All groups share one centre, and each spreads out both ways along 14 directions, with some noise.
Some rows, each with its group after it:
[ -6   0  -8  17  16  -5  15  -7  -6 -19  10  -9   0  16  25  17   3  11
 -13  -2  -8] -> keto
[ -8  -7   8  21   5   9  24  -6   5  -4  -2  -2  15 -10   8  10   4   0
   5  -4 -15] -> Vite
[-31  23 -13   1  -3  -1   4 -17 -19 -10  -3  -6  23   5   7  23   0   3
 -17   0  -4] -> keto
[-10  -1 -24  -8   2   3   0 -11  -6 -23 -12   8   7  23  21   0   3  -6
 -15 -17  20] -> Vite
[ 14   4   2  -4  -4   9 -10 -21  19   2   8 -18 -12 -20  11   1 -31  -6
   9   0   5] -> keto
[-14 -12   7   9  10   0  20   1  15   5  11  12  24  19  11 -15  16  -5
  -1 -11  18] -> gakab
[  3  -1   3   5   1 -13  11   3   4 -16 -26  11  14   6  11   4 -11  -8
  -8  -1  -9] -> Vite
[ 15 -37  29  -9  -6  -6  -8  14  -2   2   6  -4  -3  -5   1  -1  41   3
 -17  10  -6] -> keto
[ -9  15  -5   5  -2 -26  12  -6 -10  27 -35   2  41 -19  -3   7   5  -5
  21  23   3] -> gakab
[-18   6  11  -7   5  12  -4   4   1  -5  -3  24   3   7  -4 -16   1 -25
  26  13  14] -> Vite
[-21   7  -4  -4  28 -19   6 -20   3  -2  12  22 -13   3   9   0  23 -21
   4  12 -18] -> gakab
[-10  26  -7   4  20  -8   2  -8 -14   4  -4  17  -5  -3 -24  12  12 -12
  -4  34 -11] -> gakab
[ -7   5   2  -6  -5  24 -19 -29   2  -9 -13 -19   6   6   1   9   2   4
 -17 -13  16] -> gakab
[-12   6  -6 -15  17 -29 -13   4  -5  -5 -11  19 -17  11   7 -17 -15  -4
  -3   2  10] -> Vite
[-13  32  -5 -14   2  11  -8 -11  14  -7   2  19 -23  -6  -7   8   7 -19
  13  25  -7] -> gakab
[-38  22 -12  -3  -9  15  12 -26   9  -7  -4   6  39  19   9  16   3  -1
 -13 -18  10] -> keto
[  1  -1   5 -12  -5   8 -12   2  -4   6   0  16 -13  -4 -13   2  -1   6
  -6  23  -6] -> keto
[  7 -27  13  -5  23 -17  -3   5 -11 -15  -2 -12   6  19  -6  28   0  17
   3  19  -4] -> moz
[ -5  14   1   1   3  16  -7 -12   8  13  -1   9 -12   3 -24  -5  -4   4
  11  -4 -14] -> Vite
[ 19   1  -7  -2 -19   3   2   8  14   5 -14   5  -2  -9   9  -4   1   4
   1   1   8] -> keto
[  2 -26  -8 -23   8  13  -9  -9  -1  10   4  22  -9  -5 -23  -7  -4  -3
  18   1   5] -> keto
[  4   3   6  31   4   8  19  16   4  12 -22 -16  -8  14  19  -4 -15   5
  17  -2  -2] -> keto
[ -8 -13  13   6  11   2   3  12  -3 -12  13   0   3  20  20   7   8   7
  49  18  -2] -> moz
[ -7 -19  11   8  21  -6   1   6 -16  -5  -4   3  -4   8  -7 -13  10  -4
  -2 -11  -3] -> keto
[ 15 -12  -5  -6  26 -10 -14 -15   8  -9   6   2   1  21 -13  -4  21   5
  21  -7  13] -> moz
[-19  11  22  -4  -5  -7   9  -6  22 -10   2  16  15 -11   3   4  15 -17
  14   4 -23] -> moz
[ 10  -9 -10 -16  -1   7   2 -17  20   7  12  -1   8  -7 -21  10   2  -6
 -15 -10  10] -> moz
[-40  -1  18 -19  -1 -11   1  14  -9 -18 -21  17  32  -9   3   2  12  -5
  -3  14  34] -> gakab
[ -9   0  28  10  33 -23 -21   1 -35  -2 -13 -28 -15  19  -2   0 -15 -19
   6  11 -16] -> moz
[ 20   8  26  17  27 -31 -17   3  -9 -24   8   3  17  12  -2 -11   2  10
  12  31   9] -> moz
[ 14 -11   8   5  29  -8  -7  -2  -6 -14  19   8 -17   6 -22 -11  -1 -13
  -4  -6 -14] -> keto
[ -6   8  -7  -2  -5  25 -17  -1   0   2 -10 -13 -28  13 -12  -4  -8  18
  26 -24  -2] -> moz
[  9   1  11   4   3  14  -9  -6   3 -13   3  -3  11   9  -9   1 -12   4
   1   2  13] -> moz
[ 7 -6 21 -1 16 -8 -8  4  2 -4  4  2 -7  7 -7  1 -8 -5 -5 22 -2] -> keto
[  9  -6 -20   0 -23  22   5   4   1  21 -15 -12 -17 -12   1  -1  -2   0
   4 -20  -7] -> moz
[ 13  -9 -17   0   8 -20  25  12  15   2  -7   4   2  19  17   7  11 -19
   5   1   3] -> Vite
[-26 -14  16   2  16  -3   3  11   1   1  13  -6   2  17  -2  -9  29  11
   1 -16  15] -> gakab
[ 26   4   3  23   4   7  10  14   5  28  26  -4  -2 -11 -42 -17   9   7
  -4  -5  -1] -> gakab
[-32  20 -12  -3  14  17  -9  -8 -20  -6   3   5  -4  12   3  -2   0  -8
  30  14  26] -> Vite
[  4  -4  20  16  11  16   8   6  -1  -6  -6 -11  25  43 -20   6 -15 -16
 -30  -9   7] -> Vite
[ -2 -11  -3  -8  -8 -10 -22  -3 -27  -2  -3  -6   9   5  10  -8  21  13
   1  -7   3] -> Vite
[  3   6   5   1 -14  10   4  -4   8   1   3 -14  -3 -16  -9   8  10 -13
 -16 -14 -18] -> keto
[-33   1  19   8  32 -27  -1  -8   0  15   1   7   6  13 -11 -19   0  17
  -3 -15  -4] -> Vite
[  7  14 -12 -18  -5 -17 -16 -18   4  -2  23  -2 -16 -30   6   6  -6   0
   2  13 -11] -> keto
[ -4  27  -1   9 -23  -4 -24  10 -35   7 -29   0   7  -1  12 -15  -4  24
  -6  14   8] -> keto
[ -4   1  21  14  -6  35   4   5  12   6 -15 -16   0   6  -4  -3 -24  -8
  24  -6   9] -> moz
[-20  -1  16   1  29 -16  -6  -3   6  12   0  13  -8  24 -20 -21 -12   4
 -11 -15  -2] -> Vite
[ -9 -12   8  10  11  16   3 -25   4  -1  -2   1   8  -6 -14  -1  10   8
   5 -21 -17] -> Vite
[ 25 -10  -9   4  17 -17   4 -12   4 -14   1  11   3  17   6   2  -1 -14
 -14   1 -12] -> gakab
[ -4  16   6 -21 -22  47 -23 -21   9 -16  18  24   9  -4 -14   7   9  -2
   4  27  16] -> Vite
[  3   4  -7  -3   0   2 -10  -3  16 -15   2   8   1  15   3 -14  27  19
  23 -17  16] -> moz
[ -2  27   9   8 -16  -5  -9   9 -18  -6  21  -1  22   8   5   5 -16   6
 -18  25  -6] -> gakab
[  1  20  -6   6 -10  -2  -5  -2  -5   2  11   7   0  -9  -2 -11   3   3
  -8  -3  -9] -> moz
[ 22  -8  11  14  18 -12 -14  -3 -16 -14  21  -3  -8   3   7  -9  15  -7
  21  16 -15] -> moz
[ -9  -7   2  -2 -13   0   5   8  -6  -2 -11   9   9 -25  15 -18  14 -13
 -14  -3  21] -> gakab
[-16   0   1  -7  12 -12   0 -24   2  -3 -16   9  19 -10   5  -3  14 -11
 -11   2  15] -> gakab
[  1  16  -8 -12   1 -18  -6   2  -2 -15  -2  21 -25 -10  16   0   2 -22
   6  23 -16] -> gakab
[ -1 -14   7 -13   7   4  -8   3  -8 -14  18   4 -23 -17  -3   7   9  -6
  -6  13  -5] -> gakab
[  3   1   7 -18   2  -8 -24  -8   1 -25  12  -3  -3  -1  -5   9  -5  13
   2   7   2] -> moz
[-15   7  -1 -14  22 -11   4 -21  10 -10  12   7   5  -3   4  26 -18  -8
  -2  31   7] -> keto
[ -7  12  16  29   1  -3  21  16  -5   6 -12 -11  21  32  -2   8 -17   2
 -25  -6 -16] -> Vite
[-19  10  12 -13 -15  15 -23 -11  -2  -6  18 -10 -15 -15  13  -1  -5   4
  -2   2  -2] -> gakab
[ -8  24 -14   7   9  -9  -5 -13 -15   4 -10  14 -19 -11   9 -14   5 -12
 -21  11  -1] -> gakab
[ 23 -27   5   7  20  -4  12   6  -5 -13  -3 -17  11  16  -2  16  -2 -25
  -5   5  10] -> Vite
[ 10  -8   9   3   2 -21  -5  -9   8  11  -6  -8  16  -4  -9 -18  23  -1
  -2 -27  -5] -> Vite
[-14  -6  -7  -7   2  -1  16  14  12   3  14  19 -11   2  -9  23   5  40
  33  15 -21] -> moz
[-21   4  19   5  -3  24  -2  -4  10  -3  -7  11  10  30   3  -6  -2   8
 -15  -8   8] -> keto
[ -3  -4 -17 -13   6   4  18 -16  34  20  11  28  -8 -16 -17  -5  14 -12
  20  -8  -7] -> moz

New rows, each followed by its group:
[-30  27  24  -8   2 -10 -31 -13  -4   2  -4  18  23  20 -21 -21   3  14
 -11  -1   8] -> Vite
[ 10 -12   2  -5  11   3 -11 -24   2  -2  16  -4  -9 -22 -15   5  17   4
  10   1 -14] -> Vite
[ -4   0 -11   4  18 -20  -1  -8 -19 -17  -2   5  18  10  -2  -4   2  -4
  -4  -9   6] -> keto
[  7   7  -5  -1  12   6   6   1  17  -1   9  22  -6  21 -30  -5 -15 -15
   8  -8 -13] -> keto
[-17  16   7  -8  14 -23  -6   8  -5  -3 -10  15  -9  -9 -24  -5   2  -4
  17   5 -13] -> gakab
[ -1   5   9   9  13 -11   1   4  -1  20  -6 -22   8  11 -10  -8  -6  -9
 -11  -5  22] -> moz
[-10  -1  -8   5   3   7  13  -2  -2  -7  -8   9   5  12  12  10   1  -2
   8   3  -4] -> Vite
[ 18   0   2   3  -2  16  10  -5  17  -1  14   5   6  18 -10  21  16   0
 -13  18  -9] -> keto
[-17 -18  -7 -10  26  -7  15 -17  -1   4  -3  -4  16  -6 -10  17 -10 -23
  20   2   9] -> keto
[-19  -6   2  10  11  -1   2  -5 -29   0  14   0  -4  -3  17  -5  16  -2
 -29   7   0] -> gakab
[ 15   0  -2  -5   8   6 -29 -29  -5   4  20   1  -1  -1   1  -6  -5  11
  13  21  11] -> keto
[  7  -1  -1   4  14 -16  10   2  15  13   9   4 -26 -10  -7  -6  -5  -5
   1  -6 -23] -> Vite
[-34  13   1   1  42 -36   4  -9  -3   3 -19  14   9  22  -3   1 -10   8
  24  12   8] -> Vite
[-11  10 -10  -8   3  16  -2 -15  12 -11 -18  15  16  15   2  -4 -12  -4
   0  -1  36] -> Vite
[ -5  39 -12  -5 -16   5 -17 -10  13  12  -1   6 -18 -19 -17 -27  -7   2
  -4 -24   2] -> moz
[ -1  20 -14   0 -11   6  -5 -17  -2 -12 -12   1  11 -17   7   5   9  -4
  20   3   3] -> Vite
[-34  32   6   3   4 -14  -6   0   2  13   9  12  -3  -7   6 -24  -9  11
   1   5  14] -> Vite
[ -1   8  12  10  -2   3   4  19   2   3  23  13   1   7 -10 -19 -17   5
   2  -2  -4] -> gakab
[-25  -1  14   5   0   0   9   3  -7   5  18  18  -6 -18  13  10  10  17
  27  33 -30] -> Vite
[ 11 -14  -7 -24   5 -28  -8  18 -11 -11  19  17 -30 -15  25   0   3 -12
   9  38   1] -> Vite
[ 29 -24   8   0  20   6  -7   0   3 -15  26  16 -27   9 -12   1  11   6
 -16  17 -11] -> keto
[-17   0  12   1   7   6  -9  -1  -8  -3  -2   0 -10  13   7  -2 -20   7
  -3   0  -6] -> keto
[-23  -6   6  -2  -5  13  -3 -22  -1   7   6 -12  11   4  28   8  -2   3
   8   1   1] -> gakab
[ -8 -14  -6  -5  13 -17   2   3 -14  -7 -12   5  10   5  23  12  -6  15
  14  26  18] -> Vite
[  0  -5  13  -3   5  -8   2 -11  21   6  12 -12  10   6  11   5   0 -10
  14   2   0] -> keto
[  6  -8  -5   4  22 -15  -5 -18   9  -6 -37   6   4  14  -5 -21 -15   1
  -6 -36   8] -> gakab
[ 10  -3   1  16  10 -14   8  -2  -1  11  -2 -17   3  14 -10   6   8   4
 -10 -19 -24] -> Vite
[-22  14 -17  -2   5   8 -14 -18 -27 -27  -5   5 -10   9  10   2   1  -2
  -3 -14 -10] -> Vite
[ 38 -17  -9  -1 -12  -4 -17  -9  -3  -9   9 -17   6   3  29   0  -3  20
  -1   2  12] -> keto
[ 18 -27  22  17   7  11   4   8 -12 -10   3 -16  -9  -9  -5   0 -19 -11
 -22  -8 -20] -> Vite
[ -3  -1 -11 -10  18 -22  -2 -12   4  -1  -9  11  -7  -7   3   4  -2   8
  20  13   1] -> Vite
[  6   3 -10 -12  21 -21 -13 -17   0  -6 -33   4  13  18 -14   6  -6   1
  16   3  14] -> Vite
[ -3  14 -22  -6 -23  22 -13 -13 -12  -2  -4  -4   2   8  -2   5  -5   4
   5 -19 -13] -> moz
[ -4 -19   8 -21  13 -21 -12   7  10   3   6  27 -17   4   6 -21 -11   6
 -16   6  16] -> Vite
[  2   5  11  -3   3  -7 -18 -11  -5 -10  -6   3   6   3 -15 -13   6 -10
 -11 -17  -9] -> Vite
[-25 -21  15   0  29   2 -10 -12  -9  10   4 -22   7  30   0  12  -8  36
   6   2  23] -> gakab
[ 2  8 -4 16 20  8 12 -9  3  7 -7 11  3  4 -2  6  7  2  9 31 13] -> keto
[ 10  -3   8   9 -13  -1   8  20 -16  11  19   0   9 -26 -14  -1   4  -3
  -1  17 -11] -> gakab
[-40  17   8   3   4 -14  -2  -9 -17   6  -9   8   9  -9   3 -10  -1  -6
   9  -5 -19] -> gakab
[ 23  -5   6   0  10 -33 -10 -12  -5 -11 -24   6  13  -9   1  -9   7 -17
 -32   5   2] -> moz
[ 25   0  18   2  10   6 -10 -14  16   0  14 -16  15  -4 -16  -7 -11 -25
   8   7  22] -> moz
[ 40 -11   4   5 -12 -22  -3  16  -6 -15 -10 -32   8  -4   9   8 -12  -9
 -18 -11  -6] -> keto
[ -5  13 -20  -2   5   2  16 -14  26   4 -15  18   0  -1   6   8  -4   2
  22   5   6] -> Vite
[-16  -2   2  -6  11  -8  -2   1   1  10 -23   1   9  13  -1 -13 -46 -12
  32 -11  15] -> keto
[ -5 -19  10 -12   0  42   3 -10  31   0  20  17 -29   6  -9   5 -10   2
  -6  -5 -10] -> keto
[ 18 -17   9  -4  -1  -1 -19  -7 -12  -3  27 -17 -22 -11   9  12  10  13
 -10  18 -19] -> keto
[  2  13  -2  10  10 -15  -1   5  -5  17  15   5 -14   1   2 -10 -13   8
  11  16 -12] -> gakab
[  3  -7  19  17  -3  20   0  -3   4  24  10  -7  -6   4 -28 -12   7   6
  -7 -27 -33] -> Vite
[  2  -1  11 -10  11 -22   7  11  19   1 -11  23  12  13   2  -3 -11 -10
   5  25  20] -> Vite
[-39  10  -2  10   9  20  16 -12   3   5  -3  -1  -3  10   9  14 -12   3
   6  -4  -7] -> keto
[-11   6  19   2   7 -21  -4   9   2 -12  15   3   6  -3  21 -17   8  -6
  -7  11  19] -> moz
[ -9  14   7  -1  -1  -4 -15  -5 -12   0  -1   1  10   9 -10  -2  11   3
   7   5  -7] -> Vite
[ 16 -15  -4  -8  20  17   4 -26  22 -14  15   3  -8 -20 -13  11   7 -20
  14   7  11] -> Vite
[-17  -2   2  -5 -12   1  -3  15 -13   2  -9  25   1   9  -7 -13  35  12
 -15  -6  -9] -> keto
[-18  18  11  -8   5  -5  -2   1   4   1   5  16   0   8 -19   4  -1 -10
  -8  12 -14] -> keto
[  3 -16   6  -3   0  -6  -5   2  -3   9  -7   5   4   2   3  -1  -2  19
   3   9   1] -> Vite
[ 19 -14  -1 -18  -2 -12 -21  -6   7 -17  24   4  13  34   2  -6 -20   1
  -1 -18  -2] -> keto
[-15   8   7   2  12 -29  -7   5 -21 -12 -13   3   9  18   8   1  -8   4
  -8   8  -7] -> Vite
[-18  12  -6  26   7  -1  22  11  -8  14  12  -7 -23  13   8  -1  -8   4
 -11 -18 -36] -> Vite
[-21  12  19  -4  26 -12 -21 -12 -15 -17   7   6  -5  -6 -10  -6 -21   3
 -10  14   7] -> Vite
